Every row belongs to one group in each of 3 separate groupings. Each group adds its own fixed numbers to the row, and there is some noise. The rows also spread widely along 9 directions, which tell nothing about the answers.
(in the rows, 128 means zero)
Known rows, each followed by its group in each grouping:
[116 145 152 140 157 133 105 112 108 125 109 106 107 129 143 136 136 153
 119 118 128 131 158 122 157 115 126 143] | E (1) D
[135  97 123 126 134 158 166  99 196 172 116 127 132 177 100 166  93 118
 143 117 126 193 151  88  94  90 141  66] | M (1) F
[140 150 155 114 147 113 105 134 152 151 146 155 144 136 111 140 139 122
 128 120 130 107 131 120 138 135 115 148] | A (4) Y
[194 129 147 113 144 104 117 136 105  47 135 113 112  94 129  70 132 115
 102 143  50 129 114 147  71  80 146 206] | E (4) D
[ 68 136 110 145 101 144 161 115  86 116  72  68 109 145 141 158  96 221
 127 103 148 132 126 113 180 124 141 105] | R (2) Y
[143 116 142 140 145 122 146 129 115 111 114 113 122 124 130 136 129 143
 122 128 119 149 132 118 131 113 144 163] | A (3) T
[166 120 105  79  92  83 123 157 101 133 130 164 163 108 123 110 143 122
 121 169  92 133 109 126  92 154 105 176] | R (0) F
[ 68 115 127 125 135 120 147 102 147 165  38 112 134 193 161 187 113 176
 158  92 145 173 149  92 155 161 105  66] | G (0) L
[157 114 156 119 144 134 152 114 152 173 133 149 143 141 101 129  85 147
 129  94 158 163 136 143 130 112 130 137] | G (2) L
[132 114  86 125  98 136 162 137 145 134 157 123 140 119 127 152 151 115
 122 186  97 124 137 106 113 121 126 143] | X (3) Z
[168 113 156 134 178 134  99 138 109 113 145 120 107 130 147 128 157 118
 119 141 113 125 151 132 127 100 155 163] | M (0) T
[137 128 155 132 117 110 154 110 146  78 101  98 118 129 134 138 117 154
 129 130  73 133 129 112 108  90 130 154] | X (4) Z
[155 153 215 126 114 108 117 110 150 195 164 167 154  97  78 145 100 177
 124 108 176 117 153 127 208 106 103 198] | R (1) T
[116 123 120 154 149 134 161 108  91 102  91  67 111 132 144 156 121 167
 128 130 132 150 145 100 164 110 165 127] | M (3) Y
[166 131 154 133 131 118 136 112 112 111 125 110 134 115 120 114 109 163
 121 119 108 146 128 139 133 104 146 148] | X (0) Z
[168 127  85 113 115 110 149 106 137 121 127 105 163 142 102 128 135 101
 125 133  94 138 115 125 117 124 134 113] | X (4) F
[100 140 118 113 104 136 123 129 146 201 122 146 151 159 111 147 109 157
 142 110 150 134 126 120 156 169 102  66] | X (0) Z
[ 99  81 142 150 134 180 170 122 192 117 123  98  80 163 155 186 129 128
 139 151  88 169 169  74  83  68 151 109] | M (3) D
[131 131 165 125 117 139 111 155 149 136 143 132 117 127 112 107 111 150
 122 100 118 116 121 127 125  93 118 152] | G (4) T
[121 115 110 134 115 121 143 114  98  70  84  70 115 132 164 131 148 158
 129 147  77 132 132 116 130 103 141 138] | X (0) L
[140 149 187 125 143 151  79 153 108 208 172 154 127 119  88  90  91 181
 125  68 188 120 131 165 190 138 125 131] | X (0) T
[ 73 112 172  94  53 125 140 171 148 178 126 182 115 125 127 156 115 187
 133 148 132 102 121 106 114 136  72 186] | G (2) F
[132 135 132 119 117 138 110 153 149 142 172 143 127 130 121 128 145 125
 116 152 104  94 138 128 121 116 117 149] | X (4) Z
[145  96 144 118  83 146 150 131 193 159 170 151 129 140 115 182 135 130
 131 173  93 133 159  90 106  81 129 163] | R (0) F
[141 102 137 122  76 157 145 154 143 119 185 127 111  94 115 120 127 158
 115 181  91 107 131 111 106  68 146 183] | X (0) Y
[147 123 124 103 107 117 147 133 111 127 138 137 140 118 119 117 114 151
 110 137 115 135 116 142 113 127 123 159] | R (2) D
[113 118 148 114  81 142 132 172 137 146 139 147 112 119 122 123  99 176
 124 150 110 122 121 111 109 106 122 139] | M (0) Z
[134 143  82 132  99 129 146  96 118 153  92  86 161 158  98 136 102 150
 135  97 127 156 111 120 169 140 136  58] | E (0) F
[115 125 113 144 112 144 140 117 117  88  82  71 115 152 136 129 125 137
 136  91  88 144 109 128 103  92 132  88] | G (2) F
[129 128 146 143 169 124 117 124 123 113  96 104 108 143 146 139 148 116
 136 112 104 143 145 110 128 125 128 131] | E (3) T
[110 107 140 115 133 105 162 135 133 123  67 138 121 142 151 149 108 155
 142 131 105 179 136  98  82 141 115 141] | G (3) Z

New rows, each followed by its group in each grouping:
[ 84 157 134 158 168 130  86 132  34  94  93  61  97 134 182 137 160 195
 101 110 145  93 154 137 214 137 140 161] | G (4) D
[123 105 113 113 117 121 169 144 103  96  96 118 114 132 143 128 104 161
 117 154  99 151 115 122  81 122 137 141] | M (2) Z
[122 126 143 140 127 148 136 141  83 111 125 103 104 117 130 111 100 193
 110 113 138 127 122 152 153  99 149 167] | A (2) L
[132 109  85 134 138 132 177 110 140 145 104 110 148 154 126 160 117 131
 126 136 127 180 142 106 123 132 144 103] | G (3) Z
[150 104 132 125 176 140 133 133 112 144 137 124 112 132 125 123 116 138
 112 134 149 157 154 125 127 106 160 148] | M (1) T
[148 130 156 139 121 135 128 100 142 115 144 104 131 125 132 147 148 139
 125 136  98 120 142 124 148  97 136 145] | X (0) D
[156 127 176 143 137 103 153 123  95  88 115 110 116  94 139 142 118 164
 117 151 103 140 145 116 144  95 147 207] | M (3) Z
[ 96 104 165 128 177 162 119 126 175 125 102 114  74 187 159 148 122 137
 139  97 103 165 163 106  75 105 134  96] | X (4) D
[147 131 171 136 157 103 151  86 116  97  68  85 124 139 126 120  81 184
 135  73 122 170 132 132 155 106 143 137] | X (4) L
[108 115 121 130 111 115 150 119  94  77  89  89 109 113 159 135 141 169
 112 162  95 137 137 110 120  95 131 176] | G (1) D
[140 154 157 130 124 128  97 121 121 131 127 118 133 111 109  93 120 139
 126  94 118 129 118 140 132  99 107 126] | G (1) D
[131  75 100 110  77 130 210 101 187 120  98 114 131 144 107 153  96 139
 137 162  75 192 126  83  57  78 137 113] | X (1) F
[141 129 119 120 109 114 153 104 159 143 134 118 161 139 110 152 132 134
 128 140 118 120 137 115 158 122 118 136] | X (4) L
[148 110 140 112 148 132 138 135 129 125 149 139 117 125 133 142 136 126
 119 158 118 123 139 118 101 112 142 165] | M (2) Y
[129 141 190 124 189 104  81 150  84 123 136 143 104 113 164 142 160 161
 110 139 150  92 170 128 162 131 129 238] | G (4) Y
[ 95 136 140 148 144 145  86 149  83 107  99  84  93 143 163 128 148 161
 132 108 118 106 132 123 161 117 134 111] | M (0) T
[189 135 135 144 136 132 126  80 171 155 159 115 177 138 102 152 143  98
 131 115 124 131 145 130 173  89 136 124] | G (0) L
[122 107 148 110 106 121 190 140 117 145 115 153 129 122 112 134  60 214
 110 139 149 162 121 131 120 130 141 175] | A (2) Z
[150 111 144 120 133 141 108 171  94  82 132 111  92 116 137  80 122 146
 108 122  89 135 124 140  76  77 147 183] | G (4) F
[129 131  93 112 140 117 123 156  96 127 117 127 137 138 138 112 130 139
 109 136 123 130 126 134 116 148 129 137] | G (4) Z
[131 135 153 119 123 119 127 106 165 120 109 124 128 127 113 127 126 117
 149 114  93 139 125 105  94  97 107 110] | X (1) Y
[123 108 108 164 144 203 110 141 130 151 157  81  99 156 131 129 127 147
 115 101 145 134 153 132 153  77 171  90] | G (0) T
[140 131 162 122 133 100 158  74 164 138  93 131 144 134 118 163 110 143
 131 127 116 165 151 101 138 117 117 146] | E (1) D
[169 139 149 124 167 136 111 126 114 128 155 114 128 119 103  93 109 140
 115  98 135 132 132 148 137 107 156 141] | X (4) Y
[127 136 130 132 143 140 125 117 173 147 119 136 133 158 116 151 125 113
 135 121 114 153 142 111 103 110 123  94] | A (1) Z
[133  97  83  82 103  80 175 136 109  73  97 125 137 123 154 133 140 142
 108 195  65 149 121 103  73 137 128 188] | R (4) D
[140 128 175 106 170 106 123 123 146 177 113 163 143 155 117 143  99 148
 132  98 162 151 149 121 152 151 114 139] | M (4) L
[145 135 161 123 119 123 117 108 161 135 113 128 144 138 120 125 122 127
 141  96  98 145 118 121 112 110 109 107] | G (0) D
[113 126 140 105  98 100 155 115 174 161 104 147 153 161 117 192 126 139
 142 145 118 127 137  84 141 142 102 133] | M (4) F
[124 119  90 111 137 151 142 150 122 179 152 149 132 146 121 138 116 139
 105 149 153 137 140 138 124 158 134 123] | E (2) Z
[118 144 232 129 108 136 106 128 207 158 118 158 101 129  93 122  83 153
 154  70 110 137 129 104 105  74  84 130] | E (1) T
[180 105  67 125 192 161 127 104 120 192 155 116 156 177 109 134 130  98
 116 114 164 182 155 148 142 149 177  67] | X (0) F
[143 134 138 120 111  99 146 108 103 106  91 111 142 131 124 140 120 154
 130 116 103 140 119 130 129 124 123 153] | R (2) F
[122 176  90 137 111 127 116 134  97 139 129 103 158 137 105 118 123 153
 113 107 133 104 103 139 182 147 124  98] | A (4) Z
[118 134 136 131 181 131  94 121 117 128  96 110 115 165 164 155 159 117
 143 118 124 130 149 107 133 141 132  92] | M (0) Y
[119  81  78 115 100 164 190 136 179  98 105 108 108 167 135 144 103 118
 133 155  63 175 111 100  22  85 150  73] | M (2) Z
[141 143 185 134 183 147  97 122 138 196 161 150 126 136 111 129 122 133
 129  85 170 146 159 142 168 142 121 126] | X (3) D
[ 77 175  88 146  94 141  89 158  75 160 154 115 139 117 132 149 170 159
 101 164 152  59 136 129 215 148 105 137] | A (1) Z
[175 140 138 134 116 134 124 118 118 112 168 108 140 102 102 102 141 119
 114 125 107  99 110 159 142  92 133 158] | X (2) T
[ 83 135  75 142 105 126 146 112 132 130  87  85 138 157 142 179 163 122
 139 142 111 120 133  85 168 154 110  88] | E (3) T
[130 136 185 114 180 122  92 153 147 148 127 163 109 155 143 141 131 125
 131 116 125 128 155 120 107 132 113 145] | M (4) Z
[139 127 173 118 164 131 113 131 138 163 143 144 121 141 124 128 115 151
 124 107 148 133 156 134 152 124 126 160] | X (4) L
[ 58 154  99 124 110 144 100 150 135 177  85 131 135 183 139 154 129 152
 147 101 134 125 117 109 142 178  93  35] | A (0) Z
[118 111 131 110 154 120 147 135 104 136 109 126 117 148 142 136 104 174
 110 133 142 154 144 119 136 146 143 144] | M (4) D
[170  59 106 102 153 156 179 126 199 165 184 156 127 164 116 173 132  97
 113 190 115 171 178 102  69  97 165 166] | X (4) F
[113 138 102 144  82 122 167  95 124 136 107  85 154 122 104 160 119 166
 124 137 136 121 124 102 198 107 129 112] | M (1) T
[135 126 121 139 132 116 179 100 102 111  81  82 138 135 123 139  76 201
 112 108 139 166 133 125 165 111 160 141] | G (4) Z
[160 146 169 121 182 153  82 154 113 161 162 151 120 135  96  69  88 145
 109  62 157 150 122 172 127 126 142 124] | A (4) D
[172 125 147 128 173 167 107 120 180 229 183 169 153 173  82 154 114 105
 130  96 172 161 155 134 148 129 146  92] | A (0) F
[ 88 129  43 120  81 202  93 166 178 201 165 124 132 186 107 132 148  84
 137 124 108 117 116 109 104 133 109   4] | E (0) F
[140 117 110 140 117 140 116 129 122 117 161 102 123 134 151 179 187 121
 116 181  95 102 165 106 151  92 145 172] | R (0) F
[136 103 155 126 133 140 147 123 168 138 135 136 120 142 128 154 129 131
 126 128 117 136 141 122 108  93 128 157] | G (2) T
[112 164 131 126 145 118  76 170  68 158 139 141 134 117 139 122 156 136
 122 134 147  93 129 134 174 176 100 140] | M (3) Z
[171 107 181 135 141 139 131 135 107 100 152 122 101 106 134 127 129 150
 106 134 109 128 144 145 109  65 154 225] | G (2) F
[133 161  99 147 115 132 112 136  83  97 127  79 136 118 127 108 137 151
 104 116 111  98 118 142 167 105 138 131] | G (4) Z
[103 168 134 128 121 110  96 132 113 162 136 139 154 127 134 159 180 122
 128 143 133  87 129 117 188 175  84 143] | A (3) D
[131 123 166 125 157  99 148  74 180 111  99 118 133 162 155 197 163 117
 138 143  91 133 170  94 128 122 117 152] | X (4) D
[134  94  88 109 121 121 185 113 171 171 110 137 162 160 107 164 105 125
 138 132 133 190 137  92 115 147 128  96] | R (3) T
[159 142 109 131  69 135 162  95 172 173 184 127 176 116  75 167 134 121
 112 152 136  89 124 125 194 110 122 142] | E (2) T
[142 123 171 135 163  98 161 118  74 102  74 112 120 108 129 122  85 193
 126 107 140 177 128 124 140 127 154 182] | A (3) Y
